The rows are grouped in 2 ways, from coarse to fine. Each group lies inside one group of the grouping before and may be the whole of it. The rows also spread widely along 5 directions, which tell nothing about the answers.
In the rows, 128 means zero.
Some rows, each with its group in each grouping after it:
[131 144 159  98 148 151 154 128 142 117 170 124 135 144 143 119 131  90
 143 124 120] : Z_198 mot
[ 91 131 149  58 126 138 104 116 114  84 184 117 101 134 108 138 186 125
  68  70 117] : Z_198 sedu
[147 130 141  90 137 135 176 154 127 106 141 126 142  96 164 109 146 117
 130 118 118] : Z_198 roze
[131 108 142 101 123 147 127 107 103 138 137 106 154 123  95 145  85 106
 157 131 134] : Z_155 Luk
[104  97 184  97 142 120  88 137 128 106 150 142 140  67 122 134 123 106
 100  59  31] : Z_198 Nefu
[135 144 154 135 155 162 113 146 132 118 118 117 134 122 123 121 101  92
 121  99 101] : Z_155 Kaz
[145 113 163  89 126 117 145 149 124 114 127 135 157  71 149 121 109 117
 148 104  88] : Z_198 sedu
[124 159 118  96 151 167 139 160 143  76 150 114  98 117 148 100 179 130
  77  70 118] : Z_155 Kaz
[124 115 152  72 114 133 134 118  99 115 153 107 142 127 113 149 137 126
 129 113 139] : Z_198 sedu
[132 130 121  87 134 157 142 141 135 101 144 116 123 115 139 110 149 124
 113  88 119] : Z_155 Luk
[142 122 160  85 131 132 147 131 121 119 145 123 147 113 127 126 122 114
 148 127 124] : Z_198 sedu
[151 134 182 125 152 139 135 160 141 130 124 145 147  94 151 116 109  81
 140 102  63] : Z_198 Nefu
[168 162 129 144 132 181 126 185 135 105  95 124 126 130 146  94 145  94
 109  93 123] : Z_155 Kaz
[166 154 159 163 148 166 114 170 137 126  93 137 143 119 139 109  87  76
 135 106  87] : Z_155 Kaz
[187 167 172 139 161 150 156 179 160 116 110 145 140 103 186  84 111  77
 149 112  86] : Z_198 sedu

New rows. What belongs after each?
[116 115 182  68 164 120 130 122 146  93 178 138 122  78 153 121 115 118
 115  76  50] : Z_198 sedu
[154 117 151  98  99 135 127 171  93 118  96 130 155  97 126 119 139 110
 140 104 118] : Z_198 sedu
[138 123 155  84 125 130 143 140 121 108 132 128 143  97 141 127 131 116
 137 108 110] : Z_198 sedu
[105  75 142  44 137 114 179  91 122 123 190 110 170  50 121 147  55 151
 178 125  93] : Z_155 Luk
[109 142 134 105 123 172  97 124 108 109 145  98 118 172  87 141 148 113
  88  97 161] : Z_155 Kaz
[137 139 136  79 161 149 185 120 150 113 179 107 141 114 140 125  94 132
 153 136 140] : Z_155 Kaz
[138 125 146  83 170 137 190 115 156 121 183 112 147  91 150 131  67 133
 163 137 119] : Z_155 Kaz
[106 119 148  53 146 130 159 135 142  83 195 120 123  94 143 123 167 136
 100  86  99] : Z_198 Nefu
[115 107 124  58 128 141 167 115 129 114 177 107 144  86 133 133 111 145
 146 119 133] : Z_155 Luk
[125 106 138  54 138 120 194 136 132 108 183 121 152  73 156 117 130 134
 158 122 109] : Z_198 mot
[147 135 165 138 158 152 133 132 137 138 122 126 149 104 126 127  57  85
 154 115  94] : Z_155 Kaz
[174 141 127  80 122 143 192 161 127 113 131 110 143 127 162 108 149 119
 160 140 171] : Z_198 sedu
[ 70 111 171  58 174 128 150  54 149 110 238 107 135 112  99 163  69 131
 127 114 107] : Z_155 Kaz
[119 111 176  88 139 126 137 114 113 133 173 121 154 109 118 138  96  92
 153 118 103] : Z_198 mot
[130 144 152 105 141 148 140 123 123 117 152 131 129 136 134 125 150  96
 117 116 135] : Z_198 roze
[128 113 137 117 103 148  98 134  93 138 107 120 153 124  94 136 112 102
 130 100 121] : Z_155 Luk
[165 122 151 100 117 133 157 160 113 128 108 127 163 106 146 114 120 107
 165 133 125] : Z_198 sedu
[110 102 159  61 151 113 157 118 130 102 185 128 137  78 148 132 118 129
 119 100  88] : Z_198 roze
[107 118 144  68 126 138 146 129 113 108 178 120 137 116 125 131 149 122
 121 110 123] : Z_198 mot
[119 147 183 122 151 144  92 125 136 119 151 138 127 129 124 125 124  63
 101  76  69] : Z_198 mot
[134 136 141  94 161 152 171 124 145 110 165 108 135 123 129 123  88 127
 145 125 132] : Z_155 Kaz
[139 103 158  81 127 122 153 145 118 131 136 118 155  88 136 130 121 115
 148 118 103] : Z_198 Nefu
[140 151 132 110 146 161 139 149 131 108 136 114 129 132 129 110 129 108
 120 109 137] : Z_155 Kaz
[101 130 152  53 160 131 170 106 153  89 213 122 112 113 153 126 148 131
 100 107 119] : Z_198 roze
[152 133 163  99 138 140 147 142 124 120 140 122 145 124 134 123 118 103
 154 130 133] : Z_198 sedu
[101 131 146  89 146 150 117  99 138 110 169 119 119 128 112 134 126 113
 109  95 112] : Z_155 Luk
[179 149 144 120 115 147 128 196 118 116  78 136 142 111 151  96 147  89
 129 101 113] : Z_198 sedu
[106 126 190  92 148 128 111  94 132 129 179 127 133 132 108 151  95  89
 128 101  90] : Z_198 sedu
[104  75 180  79 132 108 123 115 109 121 162 133 158  65 112 141  93 104
 141  82  62] : Z_198 mot
[ 71  98 186  67 165 122 130  32 126 149 225 105 151 124  74 181  31 112
 161 128 107] : Z_155 Luk
[139 114 144 113 116 146 116 131 105 136 116 122 151 112 112 133  90 101
 158 118 119] : Z_155 Luk
[105 101 110  60 103 143 143 123  98 111 147  96 137 112 110 132 147 151
 125 103 150] : Z_155 Luk
[163 147 162 125 124 149 125 150 122 133 106 122 145 144 134 122 127  77
 150 124 128] : Z_198 sedu
[171 149 164 132 135 150 121 170 138 110 102 146 130 119 149 109 142  81
 121 101  97] : Z_198 sedu
